The rows come from 6 hidden closed curves, with some noise, and rows from the same curve form a group. Each curve winds through 8 dimensions. The rows are also pushed far along 5 directions, which tell nothing about the answers.
Known rows, each followed by its group:
[ 18  14  -9  -8   4 -12 -19   2 -20  -1 -17  -6 -26 -16   1  -1  23  -2]	(2)
[  0   8  25   3  11   5  -5  -1  -6 -13   0 -10   3  26  -6  -2  -7  10]	(0)
[  7 -19  -4   0   7  21  16   4   7  -1   4  -1   7  13  -4   3   4  -1]	(0)
[ 11 -19 -17  -5  -3   5  18  -2   5   6   4   4   6  -9  13  12  11 -11]	(0)
[ 14  13  -5   3  -7  -6  -3  -2 -14   4 -10   9 -36 -15   4   4   5   6]	(2)
[-14  20 -10  11   4   3  10  -5 -10   9  -8  12  10  12  -4   8  15 -28]	(4)
[ 13 -32  -9 -36  -2 -30 -15  12   9  -1  11  -8  -2 -25   5 -23  10   1]	(0)
[ -6 -10  -7  -2   1   9  14   5   4   6   3   2   9   2  -7  -2   6 -10]	(0)
[  0  17   1   5  -9 -10 -10   2  -8   1   3  10 -19 -11  -3   9   4  14]	(5)
[  7  -9   8   4  11  15  -9   5   3 -14   4   1   8  24  -3  -7 -19  12]	(3)
[ -1  27   9   9   0  12  -9   0  -4   0 -10   2 -20  10  -1   3  -2   2]	(2)
[  4   9  10   4   0   3  -7  -2  -2  -5  -7   4 -10 -11 -13  -4 -17  14]	(1)
[ -1   3  -7   3   1   5  -3  -4 -11   6 -12   1   1   6  -3   0   2  -7]	(2)
[ -3  -2   1 -15 -13 -44  -8   1  16  -1  10   9 -16 -40   7 -13 -14   7]	(3)
[-10  17   2  12   1   3   4  -3  -9   4 -12  -2  -5  14  -1  -1  -1  -9]	(0)
[ 11 -14  -3   1  -5  14  12   3  17  -3   9   8   5   5   3   5 -30   3]	(2)
[  3  16   1  17  16  21 -16   2  -9  -6 -17  -4  -7  26  -4  11   4  13]	(0)
[ 19 -22 -22   2  -5  30  18   6  13   3   6   8   9   8   8  15 -14  -4]	(2)
[  4 -16 -16 -10   2   2   3   7  -5   5   4  -2   8  -5  -7   2  13  -8]	(1)
[ 25  -1  -9  -3 -11   5  10  -2  -1   1   0   6 -15 -21  -2  10  -1   1]	(0)
[  5 -12  -3   6   0  16   3   4   2  -3   9   8   1  15   5   6 -20   8]	(2)
[-15  -4  20  -1   4  -9   2   2  11  -7   6  -2  13   6   5 -12 -10  10]	(4)
[  0   1  -5   5  -2  -3   0  -4  -5   0   2 -10   2  -1   3   7   1  -5]	(4)
[ 11   4   4  -4  -2   8  -4  -4   3   1  -6   8 -11  -6   6  -2  -7   1]	(3)
[  6   4   1   4  -8  22   7  -1   9   3   4  12  -7  -1  10  10 -14   4]	(3)
[  3  -2  11 -14  14 -15 -28  12   3 -10  -2 -12 -17  13   9 -19  13  15]	(1)
[ -8 -14   4 -13   5 -19   2   3   4  -2   7  -7  18   0 -11 -16  13  -9]	(4)
[ -8   5   2  10   6   7   9  -5  -9  -2  -5  -2  16   2 -11   4  -2  -8]	(1)
[  3   6   0   3   4   2 -13   3  -4  -2  -8  -5  -6  -1  -3  -1   5  15]	(5)
[-2 -8  2  8  8 10 10  1 -3  0 -8 -3  4 19  5  0 12  6]	(5)
[ 7  6  2 -7 -2 -2 -8  1 -1  1 -7 -7 -2  0  0 -4  7  0]	(4)
[ -8  -8  -1  -2   2 -15  -3   2   6  -3   4  -6   7 -14  -6  -9   3   6]	(5)
[-14 -10   2  12   8  -1   4   2  13  -7   5  -6  13  12  -4 -13   1   2]	(1)
[ -3 -17  -9  13   7   6  12   0   2  -4   4  -9  11  10   3   3  11  -1]	(1)
[16  9 -3 -1  2 20 -5  5 -2  0 -9  6 -9 -1  6 14 -4 10]	(4)
[ 29   1 -19   6 -14  29  12  -1  -2  12 -13  17 -20 -11   5  21   6  14]	(5)
[  0  14  -5   5  -4   3   0   2 -11   3  -3  13  -4  -4  -2  11  -8   0]	(4)
[-15 -13   9   5   9   0   6   1   4 -10  18  -5  24  21  -6   0  -7  -2]	(1)
[  8 -23  -6  -5 -13  14  10   6  15   1  22  14   8  -7 -10   1 -29   5]	(2)
[-16  10  14   7   3  -1   9  -4  -7   2  -2   1   7  10  -2  -1  12   2]	(2)
[ 15  16   1  -3 -20   3   3  -2   6   9  -5  18 -23 -24   4   8 -19  13]	(5)
[  6  -2  -5   6 -12  21  14  -5  12   7   2  15  13   0 -12   9 -11   8]	(5)
[-13  22  -8  13 -11  12  19  -8 -15  13   0  17  17   3 -16  18  -6 -25]	(3)
[ 13  -9 -26   7   0  22  12   6  -2   7  -7   0   2   3  -2  14  17  -8]	(5)
[  9 -13 -12   6  -3  11   7   1   5   0   7   5  -2  -7  -3   9   7   5]	(4)
[-13  -6  -6   7   1  -2   4   0   8  -1   9   3   9   3   7   2  -8  -9]	(2)
[  2  -8  -7   2 -10  11  16  -1  13   6   4   3   3  -4  -2  -1 -19  -8]	(0)
[  7   0 -16  -3   3  15   2   5  -3   9 -11  -3  -1  12  -4  12   5  -5]	(1)
[  7   1   0  -8  -6   3  -1   6 -10   5   2   2 -11   5   3   1   3   3]	(3)
[ -5   7   9   2   9   8   1  -1   2  -5  -3  -7  14  13  -3   2 -13  -8]	(5)
[ 16  18  10  -8 -19 -14 -12  -3  -2  -3   6  23 -21 -31 -13  -5 -20  12]	(3)
[ -8 -15  -7   9   7   3  13  -1   3  -4   8  -6  14   8  -7   0  -2 -14]	(2)
[ -3  11  25  -4   2  -7 -11  -2  11 -10   0  -4  -5  -8   3  -5 -27  19]	(5)
[21 -3 -3 -7  0 12  0 -2  2 -2 -3  0 -3 -2 10 13 -3  1]	(0)
[ -7  -5  -7   9   6  12   5   4 -12   2  -1  -1  12  28   2   4  -1  -6]	(4)
[-19  12  -4   1   8 -14  -4   2 -15   3  -2  -9   7   2  -1  -2  36 -19]	(2)
[-16 -14   8   4  -8  12  17  -3  26   0  23  -2  33   3  -1   3 -27   0]	(0)
[ 11   2  -5  -2   7   2  -4   2   3  -4  -9 -10   0   0   2  -1   6  -2]	(1)
[ -7   6 -11   0  -2 -16 -11   2 -13   6  -4   4 -11  -7   3  -4  12  -8]	(2)
[ 20 -19 -20 -23  -9  -3  -5   8  -1  10  -1  -8 -12 -18   4  -4  10  -6]	(4)
[  0   0   3  -7   6  -7 -10   2  -4  -1  -8  -1 -11   2  12 -12  -4  -4]	(3)
[  4  -2   4   7  -2  16   6   0  10  -6   5 -13   9   4  -6   2 -16   5]	(0)
[ -3  -8   9  -3  -4 -16   4  -6  12  -5  10  -2  17  -4  -3 -14   1  -1]	(4)
[-24  25  19  13   5   0  -2  -5 -10  -1  -6   5   9  21   0  -7  -8  -5]	(1)
[ -5   6  31   2   2 -21  -7  -3   5 -12   0   3 -17  -3  -2 -16 -19  26]	(5)
[ -2   8  -5   7  -8   7  -5   1   0   4   3  11  -8  -2  -4   4 -15  -1]	(2)
[-16  -2  -6  14   5  -6   8  -1  -6  -1   4   6  16  17  -9  -5  12 -11]	(4)
[-17   6   4   5  15  -2  -9   6  -5   0  -9  -7  -7  21  -2  -6   8  -4]	(4)
[ -5   5   6  -1  -5  -2  -2   1  11   2   3  10  -6  -7  -7  -5 -13   4]	(0)
[-11   7   1   2 -14 -27   9  -7   8   4   9  15   6 -27 -17  -4  -2  -3]	(5)
[-3  1  7  2  5  0 -4  3  3 -6  5 -8 -6  1 -5 -9  4 -2]	(3)
[ 11 -17 -10  -9  -1   3   7   5   7   3  -3  -6 -10  -5   4 -10  -4  -6]	(0)
[ 28 -16  -2 -11   7  28  -6   8   9  -6 -10 -14  -4  19  10  -4 -18   7]	(1)
[-10  10   0   5  -9   0  18  -7  -6   9   5   9  13   1   0  18   4 -10]	(3)
[  1  -6   3 -10   2  -2  -2   7  10  -5   9 -12   5   2  -3  -4 -11  -4]	(3)
[  9 -11 -12 -13   9   7  -4   7 -12   5 -17 -11  -3  -2  10 -11  22  -8]	(1)
[ 15  -1   0 -13 -12  -4  -4   2  18   0   7   6 -15 -24 -11   4 -32   9]	(1)
[  5  -9 -17   5 -19  -8  17  -6   8   6  13  10  -5 -34   5   8  -2  -8]	(1)
[-4  5  3  6  2  9 -1  3 -4 -3  3  3 -7  8  5 -1 -9  0]	(3)
[ -3 -26   9 -21  12 -21 -10  14   2  -9  11 -25  -6   2   3 -31   8  -4]	(3)
[ -9  -8   5  -3 -10  -6  18  -1  20   4   9   8  12 -10  -2  -5 -21  -2]	(5)
[-18  -7   7   3   7  -5   2   0  -6  -3  10   1  20  14   4   0   4   2]	(2)
[-11 -10  -4  -8  -6 -23   4  -1  -6   5  10  -3   4 -10  -5  -5   3 -10]	(4)
[-16  -3   6   8  21  -2  -2  -1  -5  -9  -5 -15  12  24  -1  -9   5 -16]	(5)
[  8  -6 -16  -7   3  20   5  10 -13  11  -9   3  -1  10   5  12  22  -2]	(4)
[  0 -10 -13  -3   3  -1  13  -2  -6   5   1  -8   5 -12   4   8  27 -18]	(3)
[-14  15  18  17  14  -2  -9  -2  -6 -16   1  -2   9  21 -12  -3 -11   4]	(3)
[  7   0 -16   1  -4  -7   8  -1  -9   9 -10   4 -16 -10   7   2  20 -10]	(0)
[ 20  -6 -13   0  -5   6  -2   5  -2   4 -13   1 -27  -7   5  -1  -1  16]	(1)
[  2  -1   0  -5   7  -6  -7   0   1  -1  -7  -6 -11   2   5  -9  14  -7]	(5)

New rows. What belongs after each?
[-10  11  22  -8   4 -20 -18   0  -3  -6  -2 -15 -10   3  14 -14  -2  11]	(0)
[ -4   9  -6   3  -5  -2   3  -1  11   1   8   6   9  -5 -11  13  -2  -7]	(1)
[  6  -7 -15 -10 -13 -13   5  -1   4   8  12  12 -11 -31   6   7  15  -9]	(5)
[ 1 -2 -6 -2 -5  7 10 -5  6  7 -3  5 16 -8 -2  5  5 -3]	(5)
[-10   4  -4   3   0   8   8  -1   2   7   2   8   1   5  -7   7   2 -14]	(4)
[-17  -5 -11   3   6 -10   4   3   4   3  -1  -4  13   9   7  -3   4 -11]	(3)
[-7  2  5  2  5  9  4 -2  9 -2  1 -6 17  3  1  5 -7  0]	(5)
[-13   7   9   2  -4 -14   3  -1   0   4  -6   4  -4  -5   2 -10  -7   8]	(5)
[  0   4 -10   5  -3   6   8  -5   1   7  -4   9  -1   4   8   2  14 -12]	(4)
[ 8  8 -3  1 -2  4 -1 -4 -9  3 -7 11 -2 -3  1  0 16 -6]	(3)
[-14  13  11  19   4  13   0   1  -4  -4   5   4   5  28  -6  13  -5  11]	(5)
[-10 -12  -4  -5   0 -16   7  -3  12  -2   8 -13  19 -14   8  -3   3 -11]	(0)
[ -7 -10  -7   4  20  -4   4   1 -18  -3  -9 -14   6  15   7  -4  25 -18]	(5)
[-33   1  14  11  -1 -32   9  -3  14  -9  23   1  17 -19 -12  -3 -14  -1]	(5)
[-13 -17   2   0   3  -7  14   1  13  -5  14 -20  27  -2  -7 -11  -1 -10]	(0)
[ 11 -12  -6  -5   9   9   0   6   3   2 -17 -11 -12   4   7  -5   4   9]	(1)
[ -6  -1   9  -5   8  -8  -6  -2 -12  -2  -1  -6   1  -1   1  -5  14   3]	(2)
[ -2  16   9   5  -7  -6 -14   3   2  -4   7   7 -15  -6  -8   5 -11  20]	(5)
[ -6  21  23  13   0  16  -7  -3  -8  -7  -1  11   0  26  -7   0 -33  13]	(1)
[ -2   7  -3   0  -7  -5   1   1   0   7  -7   5 -13  -5   0  -8   2  -2]	(2)
[  5 -15  14   4  17  20   0   1   5  -9  -9 -12  -2  29  12  -6  -3  16]	(5)
[ 11 -23  -4  -8  13  16 -11  10  14  -7   4 -17  -6   9  13  -3   3   7]	(5)
[  0   4  -3  -6  -3  -9  -5   2  15  -1   7   1  -1 -15  -5   3   0  -3]	(1)
[ 19   6  -5  -7  -6  20  -7   3   0   5  -9   8 -17  -6  13   0  -6   7]	(1)
[-14  21   2  19  -5  22  20 -11   4   6   4  25  21  17 -11  16 -15 -18]	(4)
[ 13  -6 -18  -9   3   5   0   8 -15   6 -14  -6  -9  -5  13   2  11  -7]	(5)
[  9  17   5  10  -5  10  -4  -4 -13  -3   0   9  -9   8   8  13  -9   6]	(1)
[ 1 -6 -1  2 -2 -3  2  1  2  1 -3  2 -1 -8 -2 -5  2 13]	(5)
[-9  5 11  8  8  4  3 -2 -5 -2 -4  4 -4 19  7  4  4  5]	(0)
[-12  17   1   1  -8 -20   6 -11 -14   6   2   7   9  -8 -15   5  15 -18]	(4)
[-12  16  -4  18  -6  -3  11  -7  -9   7  -7  12   7  -8 -10   9   8   3]	(5)
[ -4 -14 -12   0   0 -22   7  -2  -5   1   5 -10  -2 -12  13  -5  23 -14]	(1)
[ -9   6 -11  14   5  13  15  -7 -19   9  -6   8  11  17   3  16  22 -19]	(5)
[-18   2   1   4  10  -2   5   0   1   4  -3  -7   6  11   0   5  10  -8]	(1)
[-4 -1  7  3 -1 -3  9  1  0  0  1  4 -6  6  0 -7 -4  3]	(2)
[  1   4   2  -3  -4   9   2   1  -3   3   0   1   0   7  -6   2 -20  -7]	(3)
[-7  8 13  2 -1  1 -1 -6 -9 -1  3  6  5 -2 -9  4 -7  5]	(2)
[ 1 -4 -2  0  0  4 -2  2  8 -3  8  1  1 -6 11  8 -1  2]	(2)
[ 20 -24  -2 -19  -3   1  -8  13  21  -9  16  -8  -4 -13  -6 -15 -18   8]	(3)
[  9 -17 -30 -12 -17  -8  16   1  -2  15   7   3  16 -22   4   7  24 -19]	(0)
[-19  26   9  10   3  -4   2  -1  -9  -1   0  -6  11  13 -10   7  -2 -14]	(3)
[ -2   0   6  -1   8 -29 -11   1 -10  -9  -7 -26 -11  -5   6 -17  17   0]	(0)
[-35  21   9  15   5 -19   0  -8  -1  -2   8   0  12  -1  -7   4   6 -14]	(5)
[  0   2 -19   9 -10  14   4   0  -1   9   3  13   1  -2  -3  11  -7  -8]	(2)
[  6 -15   2  -7   1 -11   0  -2   0  -7   9   8   6 -13  -5 -10  -3  -1]	(3)
[-14  -3   1   2   4 -11   5  -1   4   1  -4   0  11  10  10  -7  -3  -7]	(2)
[ -3  -6  -7  -1   5  -3  -7   9   4   1  -5  -5 -10  -2   3  -8   9   3]	(4)
[-2 11  1  0 -1  5 -6  3  1  0  5  1 -3 -4 -4  4  4 -2]	(2)
[ 20   6   4 -15 -11 -14 -16   1  -3  -1  -1   3 -21 -18   4  -1   2  14]	(0)
[ -1  -3  15 -10  -8 -29  -5   0  14 -10  17   4   0 -10  -2 -16 -31   4]	(1)
[  2  -7  14 -16   6 -27 -18   8  12 -12   9  -9  -7   0  -4 -17 -13  11]	(1)
[-19   7  19  15   3  -1   2  -2  -4  -9  11   9   5  15  -6  -4 -20   6]	(3)
[ -4  -2  -9 -13  -4 -25  -9   8 -15   9  -3   0 -18 -11  13  -9  23  -1]	(5)
[  0 -13  -1 -10  -7 -20   4  -1  10   3   4   4   3 -22  -6 -15   4   7]	(5)
[  0 -25  -5  12   0  23  18   4  20  -1   5  -2  13  17  -6  -1 -26   8]	(1)
[ 12  -4   6 -16  -3  -6  -9   3   8  -3   2   0  -6  -9  -8  -9  -6   8]	(4)
[11 11  5 -9 -5 -2 -8 -4  1  3 -9  6 -9 -4  0 -2  6  8]	(5)
[-18  -4  12  -2  10 -23   1  -5   1  -4   0 -13   8   1  -4  -7  -2 -10]	(3)
[ -3  14   7  -4  -2  -3  -6   1  -2   1   2   1  -6 -10  -4  -1  10   2]	(2)
[-16  17  21   2   3 -13  -8  -4   0  -4  -3   2  -1   2   4 -15 -11   0]	(1)
[-11  -2   5  20  15  28   6   3  -3  -8   3  -7  13  34  -6   3  -7  -4]	(3)
[  8  10 -12  -2  -6  -3  -8   5  -6   8 -12   3 -22 -12   3  -1   8  -1]	(5)
[  9   8   4   0  -1   9 -15   5 -14   1 -12   4 -25   8   6  -4 -15  17]	(5)
[ 14  -4   4  -8  -9  -8  -5   3   1  -2   9  11 -26 -17   6   3  -6  18]	(5)
[  0   9  -6   3 -12  -1   7   0 -11   8   5  11  -8 -14  -7   4  11  -8]	(3)
[ 0  4  5  1 -2  7  7 -2 -7  4 -5  4 -4  2  3  2 12  7]	(2)
[ 7  2  2  1 -9 -4  8 -5 -2 -1  3 -2  3 -4 -1  4 -7 -4]	(0)
[  7 -10 -14  11  10  42  14   1 -12   6  -7   2   9  38  10  20  16  -8]	(5)
[  0 -13 -21  -3  -7   2  16   1   9   9  12   6  10 -18   0  16  13 -10]	(1)
[  3 -12   1   3   3   9  -1   1   8  -5   4 -13   5   8  13   3  -5  10]	(0)
[ -5   3  15   1   4  15   6  -4  15  -3   1   0  19  24  -4   1 -13  -1]	(5)
[ 13 -25  -2  -3   2  17   7   3   4  -4   8  -1   0   4   3   2   0   8]	(3)
[ -7  11 -35  19 -14  24  20  -3  -9  20  -1  20  15  -1  -7  26  10 -26]	(2)
[ 22  -8  -2  -5  -7   6   0   1  22  -7   3   2  -6 -19  -9   0 -30  13]	(1)
[ 27 -11 -10 -23  -6   0  -8   5   7   0   2   1  -4 -22   2   4   1   2]	(0)
[  2  -8 -11  -4  -2 -14  -7   2  -5   4  -5   4  -7  -9  13  -4  11   5]	(2)
[ -7   1   8  20  14  29   4   0   6  -9  -1  -8   9  26   3  12 -11   8]	(5)
[ 17  -7  -7 -12   4   5 -10   6   8  -2  -3 -13  -7   3   4   0  -1  -3]	(1)
[  2  -6   3  -4   3  -7  -9   8  -4  -4   5  -2 -14   4   6  -2   8  13]	(5)
[ 13  -7   3 -18  13 -11 -22   9  -5  -7 -11  -8 -11  10  22 -19  14   5]	(3)
[  2  -2  -1 -10  -7  -9   1   3  12   3   4   5  -7 -14 -11   1 -19   3]	(1)
[ -5   1 -12 -12   0 -38  -3   1  -1   3   0  -7  -8 -39   6 -11  38 -19]	(3)
[ -6  -8   6   2  11   3  -5   0  -4  -5  -1  -5   2  17   0 -10  -7  -3]	(5)
[-24  -8   7   5  10  -9   8   2  -1  -5  11  -4  15  13   2 -12  -2 -13]	(3)
[  2 -10   2 -11  13  10 -13   9   2  -3   2 -14   7  29   7  -3  15   4]	(5)
[  2   1 -11  -5  -9   5  11   2   2  10   5   4   6 -18  -3   6  21  -9]	(2)
[  9  -7  18  -3  -1  -2  -9  -2   5 -13  10  13  -8  -7  -9 -13 -36  14]	(3)
[ -5   1  -3   6  -2   8   0   5   5   2  -2  -3  -2  -4   5   3 -14   9]	(5)
[ 18  -6 -21   1  -1  27   5   5  -4   6  -3   6  10  10  -4   9  17  -7]	(3)
[ 3 -3 -3  0 -1  3 -1  1  5  3 -7  4 -4  6 13 -2 -9  3]	(2)
[  0 -18  -9   6   3  14   6   9  13  -3  11  -7   9   1   1   7  -3   7]	(5)
[ -5   1 -32  -4   1  -6  11   3 -15  18 -13  -4   7  -3  -3  13  38 -28]	(1)
[  5 -25 -22   1 -12   9  23   0  17   2  21  19  30 -18 -11   6 -15 -13]	(3)
[  3   5  -8   8 -11  21  11  -1   1  12 -10  13  -3   2   2   8  -7   7]	(5)
[ -1  -6   7  -1   5  12  -5   9  13  -6   2 -11   0   6   9  -1 -22  15]	(5)
[ -6  10   7   1  12   3  -5   0  -3  -2  -6   3   0  22   0  -6   1 -11]	(4)
[  7  -7  -6   2   0  -3  -2   1   8  -4   2   2   1 -10   5   4   1   9]	(2)
[ 24   5   5  -7   0  16  -7  -3  -8  -1 -11   6 -10   4   6  11  -2   9]	(3)
[ -6   9   6   1  12  -1 -13   1  -6  -2 -15  -8 -11  16  13  -7   0  -2]	(3)
[-22  16  21  11  -1  -9 -13   1  11  -8  10   0  -4  -2  -7  -6 -33  15]	(5)
[ -4   7 -10   8 -10   0  17  -5   0   9  -3   8  -2 -12  -5   4  -5 -16]	(0)
